The groups are shells around one centre, one inside the other: the same stretched ball of 7 dimensions in 8 sizes.
(in the rows, 128 means zero)
Known rows, each followed by its group:
[106 143 128 139  91 135 126 118 173] => B
[135 111  86 136 128 114 124 128 186] => K
[105 126 127  46 110 154 130  97 168] => R
[ 88  98 111 124 118 149 153 120 124] => K
[105 114 114 166 154 150 136 127 140] => M
[ 75  59 135 137 113 146 169 134  25] => R
[115 110 130 105  85 107  97 128 177] => G
[161 192 106 138 142 123 153 129 137] => Y
[ 97  68 120 123  82 106 102 133 164] => U
[131  80  83  97 113 111 134 123 159] => G
[ 78 102 151 180 130 136 124 147  89] => Y
[115 147  71 140 149  88 143 171 146] => D
[166 171 111 138 173  90 143 166  76] => B
[ 88  93 109 152 122 123 159 148  77] => K
[111 110 141 147 101 136 152 126  72] => G
[172 174  93  89 180  95 145 154 104] => U
[194 184  79 118 146 104 146 126 172] => R
[ 93  83 135 141  84 143  99 106 197] => U
[ 97  96  89  94 127 128 134 127 166] => M
[105 152 185  87 134 165 117 109 103] => U
[132 121 153 158 125 117 129 142  66] => K
[ 91  54 104 128 112  97 141 158  74] => D
[110 119 132 101 161 144 149 132  72] => M
[141  88 141  92 136 134 106 111 128] => U
[183 140  97  86 146  92 128 135 133] => B
[150 145 143  75 163 137  98 114 159] => D
[162 168  96 139 190 120 129 140 156] => U
[127 120 110 112 143 164 133  95 182] => Y
[ 89  98 172 144 115 131 114 140  73] => B
[131  99 137 145  90 142 121 100 153] => K
[134 107 131  84 123 158 120  88 167] => M
[120 119 128 196 136 154 154 120 102] => G
[128 122 161 181 138 135 145 139  36] => B
[103  78 107  85 118 120 129 129 132] => K
[154 168 101 105 191 121 153 145  99] => Y
[152 166 168 111 144 168 140  96  93] => R
[171 164 122 118 101  91  93 128 200] => Y
[180 200 146  62 112 114  86 106 211] => R
[134 104 172 177 131 167 127 101  87] => R
[ 79  94 167 147 116 158 127 123  87] => K
[163 167 116  78  92 114 121 107 190] => R
[185 172 105 111 161 110 130 130 145] => G
[128 100 137 127  93 147 110  93 180] => K
[166 115 107  57  99  94  95 115 201] => U
[131 111 129 168 114 155 137 101 144] => G
[167 165 130  84 160 138 101 105 191] => U
[143 185 124 108 152 121 159 144  78] => D
[156 152 137 166 170 118 159 154  24] => D
[ 97  74  89 156 143 129 178 146  58] => B
[150 139 153  55 120  94  90 137 127] => R
[122 140 123  60 149 160 132 100 159] => D
[106 160  89 172 165 125 174 159  96] => D
[ 94  77 118 122 130 154 127 111 150] => M
[122 157 162 150 129 139  94 123 165] => M
[114 122 118 160 144  98 105 162 140] => D
[141 120  79 174 117 104 158 142 128] => Y
[148 101 115 126 122  99 103 135 155] => G
[113 106 167 102 106 125 108 129  95] => G
[151 136 135  86 104 146 102  85 211] => M
[ 82  64 158  99  71 154 104  96 156] => Y
[142 112 121 115 119 100  89 132 181] => M
[ 63  63 140 155  86 146 138 125  99] => Y
[117 119  72 126 148 125 142 133 177] => B
[ 93 103 134 131  81 127 139 129 110] => B

New rows. What belongs after each?
[115 155 118 196 146 130 134 145 142] => Y
[117 167  95 118 185 115 161 165  87] => D
[160 141 162 164 129 125 118 127  92] => B
[154 155 112 109 171 134 131 123 145] => K
[109  96  85 107 139 128 141 129 153] => K
[151 142 124 132 146  90 119 158  99] => K
[124 129  99 109 117 117 106 122 219] => M
[137  79  85 126 136  92 136 150 110] => M
[ 88 122 182 163  96 167 117 107 122] => M
[136 137 148 103 106 104 133 142  70] => D
[ 85 102 112 128 144 166 167 117 102] => Y
[133  89 110 139  95 120 115 114 176] => G
[139 144 121 136 118  98 140 150  96] => K
[ 75  93 133 129 118 125 139 149  78] => M
[125 148 175 118 131 127 104 135  99] => G
[ 94 163 159 115 134 132 118 144 112] => Y
[148 144 164  77 126 142  88 100 171] => M
[109 176 142 159 155 148 147 138 100] => M
[126 115 142  81 142 117 103 134 123] => M
[122 131 148  80  87 148  94  89 213] => M
[109 108 126 142 103 146 110 105 200] => M
[130 158 158 155 109 158 134 104 131] => G
[115 146 156 116  90 111 129 141  90] => R
[130 102 120 106 123 100 139 149  70] => M
[157 128  55 146 157  86 167 161 107] => Y
[ 99  86 139 122 145 140 119 130 105] => M
[151 123 108 146 111 131 151 112 132] => M
[110  96  99 143 106 129 117 118 198] => B
[138 193 153 121 142 133 117 128 140] => K
[118 187 173  93 126 139  87 120 179] => D
[ 98 113 144 110 152 144 154 138  41] => Y
[ 97 105 156 135 133 146 152 134  35] => M
[184 125 110  86 106  99 104 112 185] => U
[152 139 138  64 144 133 107 109 154] => M
[106 125 142 202 108 114 135 154  83] => U
[106 169 173 142 150 175 135 114 100] => Y
[139 124 160  83 109 166  84  73 218] => R
[129 129 101 203 148 120 140 146 129] => B
[ 98 102 134 122  82 140  88 102 230] => R
[117 158 126  62 106 136 115 109 197] => U
[123 164 152 162 131 165 166 113  75] => D
[118 139 191 133 119 187 128  86 104] => U
[149  96  94  63 132 111 136 122 129] => Y
[169 144 117  69 142 121 143 118 108] => D
[130 121 152  56 137 134 100 114 138] => Y
[130 107  52 137 137 103 158 144 155] => Y
[ 74  95 164 142 140 176 121 112 114] => D
[113 124 155 122 104  90 108 160  86] => R
[ 78  63 125 152 119 130 118 138 126] => U
[177 147 144 111 100 104 103 118 147] => Y
[134 114 184 186 115 151 129 114  60] => R
[135  87  94 159 125 130 163 123 101] => M
[147 182 121 139 135  99 111 149 164] => G
[ 82  88 135 142 149 139 153 148  40] => B
[163 147 102 127 123 131 109 101 231] => U
[106 101  93  77  98 100 144 142 125] => R
[154 177 101 129 134 102 143 144 136] => G
[158 128 122 124 145  97 100 142 146] => M
[149 139 191 168 118 139 101 116  98] => R
[136 163  83 141 156  95 171 168  81] => U
[135 163  93 120 152 136 141 122 180] => M
[113  75 109 165 102 142 143 112 136] => M
